The same things were measured in two ways. Each way mixes the same 10 hidden numbers, adds some noise and spreads widely along 6 directions of its own, which tell nothing about the thing.
(in the rows, 128 means zero)
Some things both ways: the first way, then the second way.
[ 86  71  49 199 142 145  98  66  46 127  90  81  58  56 135 138 127 206
 140 114 140]
[ 88  78 127 125 111  99 139 106 126 188 143 125 156 119 103 142  96 128
 113 141  86 115 147 108 135 154 155]

[114  75 121 115 134 120 151 238 230  45 119 165 147 194 182 149  53   4
 146 159 154]
[ 48 101 135 121 187  85 146 111  98 128 100 211  87 107  94  61 114 121
 133 132 158  21 148 144 112  76 122]

[181 136 181 184 160 157  62 152  91 121 110  99 139  51 151 159 122 139
 134 122  66]
[103  86 115 121 125 114 140 122 124 139 141 143 143 138 116 142 103 128
 130 148 109 112 164 128 130 126 108]

[164 141  91 179 141 157 140 169 136 129 150 138 115 110 131 152 171 120
 157 161 147]
[126 141 166  94 144 108 126 126 108 110 145 129 101 124 112 135 116 124
 131 119 145 136 135 123 147 110 118]

[155 109 134 166 116 172  96 191 135 117 104 195 152 111 162  90 145 157
 109 164 114]
[120 176 134  97 136 154 146  97 111 168 171  81 137 171 101 174 102 140
 147 117  98 185 172 154 169 124  91]

[194 194  91 126 142 144 129 163 147 115 131 174 167 110  98 115 138  86
  79 128 136]
[ 87  65  95  85 145 100 112 132 122 177 140 127 151  67 112 123 103  92
 121  98 138 136 139 132 136 173 169]

[195 197 119 114  93  92 119  76 153  95  49 153 158  87 133  97 102 100
 104 129  94]
[101 112 113 145 134 145 121 143 120 131 122 115 144 118 113 128 134 127
 116 114 116 143 147 136 122 114 119]

[124  75  94 177 122 141 117 174 128 129 147  90 133 138 132 149 138 136
 143 152 122]
[150 130 190  97 135 110 153 120 117  67 139 140  92 147 134 132  58 126
 133 141  89 121 147 112 136  95 122]

[139 117  90 171 118 142  86 131 145 116 114 148 108  48 166 112 126 155
 125 103  95]
[114 130 147 132 147 127 134 120 110 124 148 134 117 145  99 110 116 138
 140 126 118 129 180 163 137  84 130]

[116 153 157 197 127 161 140 169 133 112  89 117 108 119 161 163 152  49
 167 183 152]
[ 98 134 151 159 109 132 129 140 122 137 151 175 170 144 106 155  99 119
 124  87 139 124 117 131 107 114 126]

[ 57  42 120 153 155 178  96 142 131 155 105 131 112 144 155 152 105  52
 166 120 168]
[ 31  76 149 195 138  87 100 131 148 135 102 114 144 111 105 123 151 138
  87 121 135  95 132 140 105  90 138]

[ 32 107 186 180 104 171 131 163  73 122  98 107  83 131 153 132 108 105
 132 147  94]
[ 90 113  47 161 143 140 127 118  78 248 194 125 155 127 129 157 126 137
  90 108  86 155 100  75 164 135 147]

[151  82  92 152 155 153 142 194 159 113 144 180  96 140 142 152 138  74
 195 149 196]
[111 143 189 137 134  64 157  87 141 119  65 149 116 135 131 126 115 166
 153 157 166  67 140 165  83  96 118]

[113 169 125 125 143 176 167 120 114 114 117 197 163 143 123 129 125 135
  94 150 113]
[ 86 102 132 151 133 149 116 160 111 109 121 105 119 139  84 112 212 163
 109 136 136 127 182 135 143  83  92]

[123 104 119 174 124 124 116 184 118  96 112 121 105 104 145 138  99 105
 131 126 127]
[ 65  86 108 121 142 134 105 146 111 165 154 145 151  70  80 141 138  93
 105  93 140 126 124 123 146 147 114]

[104  82 107 151 147 184 134 171 136 100 183 143 121 140 120 164 123  97
 124  95 153]
[ 79 104 102 146 131 126 112 154 129 105  63  83 146 117 110 111 182 159
 117 130 122 121 173 146 102 113  98]

[ 23  93 141 165 138 203 179 104  51 131 174 145  81 156 122 166 111 181
 119 108 120]
[128 133 112 144 115 121 127 136 119 118 121 125 143 149 123 149 150 152
 131 144 135 131 151 129 116 108  86]

[ 44 105 144 173 129 187 149 159 117 141 166 109  69 154 125 161 128  82
 129 122 148]
[104 119  94 151 144 133 117 142 106 141 137 121 136 137 139 121 131 134
 117  94 121 147 127 117 131 103 149]

[143 109 164 110 105 134 118 230 178  77  98 203 211 144 150 115  87  37
 128 128  94]
[143 139 163  87 129 112 133 120 135 130 133 139 138  84 103 168  66  86
 133 132 155 150 120 149 106 152  96]

[106 126 142 153 119 173 139 162 147 113 138 154 128 149 136 135 123  84
 105 132 141]
[ 81 133  69 144 137 117 111 118 113 174 109  87 148 130 127 132 144 142
 117 117 112 142 127 113 131 129 122]

[211 206  71 144 118  93 163  83 124 119 113 119 112 108  96 126 141 164
 118 161 124]
[131 121 123  81 156 134 127 137  91 112 143 105  81 118 126 117 145 127
 121 124 123 150 136  90 174 113 117]

[126 148  94 155 128 163 157 145 136 142 194 156 139 100 124 157 159 161
 147 112  76]
[185 130 133 129 112  80 144 137 125  98 131 151 140 155 150 145  72 146
 141 170 139 130 161 149  73 104 120]

[106 118 124 141 122 145 118 109 107  60  91 153 171 100 150 143  73 102
  90  79 109]
[141 144 117 104  85  67 126  87 139 155  84 112 158 103 115 157  79 112
 147 169 103 119 118 109 104 185 108]

[ 97 168 132 192 137 156 149 138  96 112 128 120  94  87 114 168 126 105
 113 113 137]
[ 96  92  93 175 100 143 111 151 115 151 103 115 160 120 105 119 203 154
 110 126 121 129 138 102 127 124 128]

[151 152 127 180 121 154 115 150 100 103 110 172 212  82 167 138 126 158
  98 127  72]
[122 145 157 147 108  91 112 114 109 107 145 131 120 130  77 149 145 146
 127 168 100  98 154 112 151  99  74]

[189 135  56 161 106 122 131 152 130 117 142 185 178  95 132  99 146 235
  94 143  86]
[162 155 170  97  96  82 141 108 139 100 123 121 137 145 114 171  72 129
 149 171 121 133 151 135 109 137  85]

[124 123 120 124 160 162 118 141 112  87 139 140 119  89 176 154  96  95
 166 106  68]
[237 201 147  94  89 114 146 140 130  90 139  78 173 179 175 209  48 162
 165 128 119 222 160 170  80 144 110]

[147 118 126 164 100 113 118  92 124 128 110 106 102  81 125 154 124 122
 174  96 113]
[118 105 148 109 173 116 138 120 106 111 156 184  85  93 105 109  87  92
 128 138 141  99 139 137 140  88 110]

[ 60  84 100 169 133 173 183 135  87 127 182 107  72 166  96 185 142 119
 167 123 169]
[112  85 117 118 132  92 144 134 120 141 118 180 146  99 131 131  80 114
 124 135 141  90 128 126  88 138 134]

Other things, the second way, with their names:
K607: [124 137 141 150 130 124 128 131 119 103  90 117 123 117 131 138 169 161
 129 127 134 119 131 127 122 100  97]
K626: [127 153 110  84 119 156 117 144 111 132 182  89 161 142 101 189  94 112
 131  98  94 198 156 127 157 152  79]
K681: [133 124 140 119 126 106 123 140 108  96 170 148 123 155 104 138 114 132
 134 145 129 125 171 133 137  93 101]
K3: [ 61  98  84 163 129 129 119 116 106 177 100 115 130 131  91  86 184 144
 111 140 101 103 147 100 144 111 134]
K153: [117 108 149 116 138 142 144 122 126 108 133 168 115 148 104  98 110 110
 155 128 149 119 175 158 131  92 128]
K735: [ 68 109 137 139 137 140 110 133 133 129 120  88 133 124  93 131 172 134
 115 114 135 145 158 144 146 108 107]
K977: [121 147 173 147 119  92 106 154 151  51  84 137 149 118 122 145 107 123
 134 114 172 121 131 170  65 100  94]
K370: [107 127 120 161 104  92 132 113 123 146  88 107 151 148 117 133 152 175
 130 154 105 104 157 126 109 118 119]
K78: [131 141 138 112 144 144 133 110  97 147 165  51  90 154 110 139 159 165
 116 149  78 182 173 109 196  99 114]
K498: [151 135 185 152 120 105 119 162 126  16 121 169 120 140 119 126  98 129
 134 135 133 104 157 147  88  65  96]
K251: [ 50 138 146 115 162 103 109 101 111 119 120 179  83 125  68  82 162  97
 148 116 191  71 128 126 162  82  96]
K180: [137 125 125 151 115  85 117 121 122 119 105 141 132 117 124 122 136 138
 136 153 142 108 136 130 108 109 122]
K465: [124 122 139 127 149  86 123 122 112 136 133  98 107 112 142 147 131 155
 108 138 129 136 126 116 133 108 130]
K265: [110 158 147 143 118 115  79 150 126 107 135  69 141 118  96 173 175 136
 110 105 154 177 127 136 139 116  86]
K808: [ 93 105 131 144 122 137 135 129 120 152  94 142 147  98  92 109 139 125
 119 124 120 111 141 135 111 130 130]
K526: [160 149 193  97 143  89 152 109 127  71 128 189  99 137 130 115  28  96
 159 137 149 107 136 153  95  89 130]
K185: [ 78 105 133 145 166 118 123 139 106 123 122 133 101 128 109  87 154 143
 111 120 145 108 153 137 129  71 138]
K987: [104 152 163 104 162 101 122 103 104 111 113 112  61 126 110 102 170 140
 133 135 161 114 128 111 168  84 110]
K792: [138 148 129 149 132 159 151 116 110 136 144 124 127 179 119 123 125 153
 144 137 107 151 175 148 136  81 118]
K887: [114 128 152 110 144  99 123 124 113 144 154 122 127 112 119 156 117 137
 126 107 144 142 134 136 143 124 131]
K118: [121 120  70 106 134 141 104 127 121 165 162 123 150  87  99 170 125  80
 130 130 152 170 128 134 148 156  71]
K367: [130 117 107  98 182 101 155  71  76 179 191 147  82 115 107 115  89 138
 148 166  73  97 185 138 187  99 125]
K693: [101 114 165 124 148 109 142 127 123  98 112 149 104 137 130 108  99 129
 121 123 136 106 134 126 112  89 136]
K61: [119 145 129 168 113  99 120 115 120 124 116 136 136 156 120 127 141 151
 140 141 133 114 139 130 117  92 119]
K619: [141 115 109 116 118 106 139 101 101 168 141 139 119 130 106 120 140 139
 142 165 118 118 154 108 154 130 133]
K325: [ 80  83 129 158 140 116 128 130 148 115  99 137 131 137 123 111 131 125
 119 146 153 111 153 149  97  89 118]
K636: [108 133 112  97 117  67  94 118 131 150 130 124 140  92 101 155  95  79
 119 137 158 134  96 101 121 164 104]
K427: [100  88 123 154 127 122 139 135 121 152 116 117 144 144 112 113 158 170
 118 145 127 120 181 149 112 101 141]
K195: [156 146 179 109 129  72 124 123 125  94 119  84 100 134 152 147 109 151
 120 138 132 154 122 113 123 107 142]
K97: [127 140  69 109 144 174 146 108 102 195 149  77 135 150 117 119  96 119
 128 134  72 193 164 130 149 131 135]
K138: [102 125 137 144 125  74 110 104 108 157 123 126 115  83 118 150 145 133
 104 134 121 101  78  71 149 132 123]
K909: [121 118  87 101 157  83 129 120  90 175 161 143 124  94 132 150  94 128
 116 136 123 115 121 107 136 139 120]
K350: [114 154 165  58 152 142 105 129 110  92 125 129  82  69  70 129 158  78
 143 104 177 141 119 124 177 134  63]
K720: [105  86 153 137 111 142 127 160 131  84 120 161 150 116  92 124 135 123
 130 119 125 106 169 142 113 111 106]
K868: [128 131 121 122 140 106 123 105 119 165 149  90 119 117 145 161 113 126
 115 131 125 166 107 108 150 127 131]
K198: [110 158 118 137 115 104  99 134 131  90 117  99 144 168 117 143 128 132
 138 126 134 145 150 134 118 104  89]
K593: [ 98 121 165 128 133 146 115 153 115  77 124  93 125 145 116 111 151 152
 129  75  99 152 169 133 154  94 149]
K731: [ 59  93 146 135 155 120 102 140 118 111  89 127 103  61  78  99 193 121
 105 122 153  88 133 125 142 105  96]
K964: [ 90 148 137 154 116 113  93 137 137 103 100  86 150 127 119 148 137 128
 119  94 124 149 115 125 118 118 116]
K770: [130 118 106 158 114 143 131 126 131 137 130 138 147 151 121 143 132 126
 134 149 142 148 146 136 115 106  99]
K477: [ 74 111 133 118 155 142 117 128 117 117 116 107 114  93 106 130 154 123
 123  98 114 124 136 123 164 118  99]
K560: [159 149 177 115 112  53 144 100 123 125 121 129 127 127 155 156  47 138
 132 135 102 123 101 104 105 135 163]
K113: [134 129 146 158 127  91 129 143 124  94 123 157 126 157 154 139 120 149
 126 134 174 116 122 128  90  78 121]
K719: [ 88 100 113 142 119 103 115 107 134 168 119 152 146  94  92 129 128  99
 127 141 147 106 123 126 122 139 115]
K335: [145 134 176 147 118  98 179  77 122 183 120 145 137 148 147 132  68 165
 142 139  99 116 130 136 106 117 191]
K960: [ 65  98 203 153 163  96 108 137 135  62 115 165  74  98  97 111 160 112
 104 128 195  75 114 131 130  53  93]
K59: [158 150 149 118 101  71 132 132 117 135 121 126 140 139 137 168 124 161
 126 152 162 134 117 112  98 133 116]
K699: [ 75  99 142  72 139 123  95 145 125 154 181 131 140  89  79 149 113  65
 116  74 176 167 119 124 161 159 131]
K395: [159 134 166 148 102 128 147 129 121 121 121 148 139 140 122 135 120 148
 136 139 132 134 141 137 105 107 135]
K462: [132 160 112  85 146 163 110 102 101 180 200  47 107 140 108 163 140 113
 129 103 107 232 134 107 219 135 120]
K757: [118 131 155 100 128 133 115 121 117 107 122 106 100 113 107 125 144 110
 130 115 125 149 121  96 169 124 115]
K80: [108 142 143 124 141 100 140  84 101 153 180 180 119 152 101 136  91 127
 157 122 121  95 148 132 165 100 123]
K288: [135 140 206 137 141 120 143 137 122  48 130 177 116 118 100 148 101 139
 145 132 134  89 169 176 108  72  68]
K615: [131 114 165 103 108  82 126 129 143 136  92 122 148  70 113 151  75  99
 109 142 141 133 103 123  79 168 131]
K305: [126 111 105 112 135 117 108 159 139  86  94  73 141 109 146 131  91 107
 111 121 110 174 140 131  91 133 122]
K866: [157 156 130  72 121  97 116 123 113 114 128  92 122 107 107 156 114 121
 142 144 121 156 147 123 140 152  89]
K384: [ 83 125 147 139  98 156 126 122 142 157 153  95 177 175  89 165 144 143
 137  98 121 173 172 152 151 129 120]
K290: [ 72  91  92 103 164 171 102 149 110 156 143  74 131  72  94 129 162 105
 104  83 112 177 147 130 172 144 117]

Some of these things the first way, each followed by its name:
[156 148  86 187 129 176 138 171 125 125 163 171 142  99 122 137 179 154
 112 138 142] : K370
[107 148  83 148 147 166 182 157  94 114 157 177 108 129 140 131 141 181
 136 167  99] : K59
[110 159 165 171 120 125 125  24  89 140  75 111  67  54 131 161  98 143
 152  86  99] : K770
[ 73  35 164 127 126 156 109 159  80  74 109 147 137 137 181 141  50 108
 155  96  80] : K288
[109 109 113 182  88 161 136 220 219 130 161 153 156 137 107 151 175  42
 134 125 171] : K97
[183 136 147 137 121 126  93 204 189 106  95 137 152 116 155 108 119  80
 126 173  91] : K693
[163 114  97 132 119  77 135 113 156 144  82 150 109 135 141 113  88 136
 154 158 133] : K960
[ 89 141 181 129 165 209 175 124  81 105 139 132 151 175 132 210 129  10
 183 134 138] : K909
[126  90  94 150 117 139 123 148 155 112 157 141 105 110 157 136 110 125
 148 103 118] : K977
[136 146 135 136 109 133 126 154 156  97 130 140 189 115 163 139 100 106
 113 120  51] : K498
[152 137  87 140  86 161 133 156 138 113 129 183 178 112  97 102 184 132
 118 132 117] : K615
[ 96 125 131 185 129 168 158 135  65 132 126 121 112 142 115 170 147  90
 152 139 166] : K138
[142 122 125 142 157 162 112 189 109 114 121 163 122 114 157 122 115 106
 137 150 110] : K887
[148 127 135 153 145 154  67 111  89 122  67 135 139  52 161 114 114 155
 123 125  66] : K78
[191 163 126 196 139 125  95 135 107 102 107  93 122  40 134 165 136 127
 136 117 104] : K720
[115 149  51 158 136 174 174  94 110 155 154 177  99 114  89 133 184 173
 133 134 165] : K427
[160 139 114 145 148 132 140 176 172 110 117 167 120 133 147 139 109  78
 137 157 153] : K987
[147 164 128 169 145 114 144  87 170  91  66 145  84 103 175 154  81  93
 129 148 168] : K251
[100 132 173 153 146 193 116 130 132 115  97 127 144 144 154 166 119  10
 132 129 156] : K964
[ 50 126 107 146 155 181 171  72  78 126 139 147 133 139 150 164  99 169
 114 123  93] : K681
[123 109  69 145 116 118 121 113 155 119 112 133  71  94 151 107 108 157
 139 131 113] : K185
[112  86 144 154 101 149  97 214 182 105 144 151 143 111 164 117 106 111
 118 117  73] : K526
[150 147 103 206 138 138 125 113 147 145 136 112  66  62 116 170 154 130
 151 113 162] : K153
[ 65 138  96 148  96 153 178 139 106 118 128 188 116 133 111 110 129 152
 102 127 122] : K395
[ 65  68  77 144 143 145 145 100 117 133 107 150  83 153 129 136  87 122
 130 119 186] : K735
[171 178  73 185 103 102 134 130 181 105  95 139 125  78 127 127 140 117
 103 140 153] : K3
[ 89 117 108 218 148 178 157 118  83 147 144 128  74 124 143 182 154 132
 156 142 190] : K80
[133  98 134 138 126 120  99 142 119  75  87 137 119  95 147 128  66  94
 124  95 115] : K731
[173 136  75 176 138 149 131 158 122  98 173 143 146  79 131 159 147 153
 127 105 118] : K866
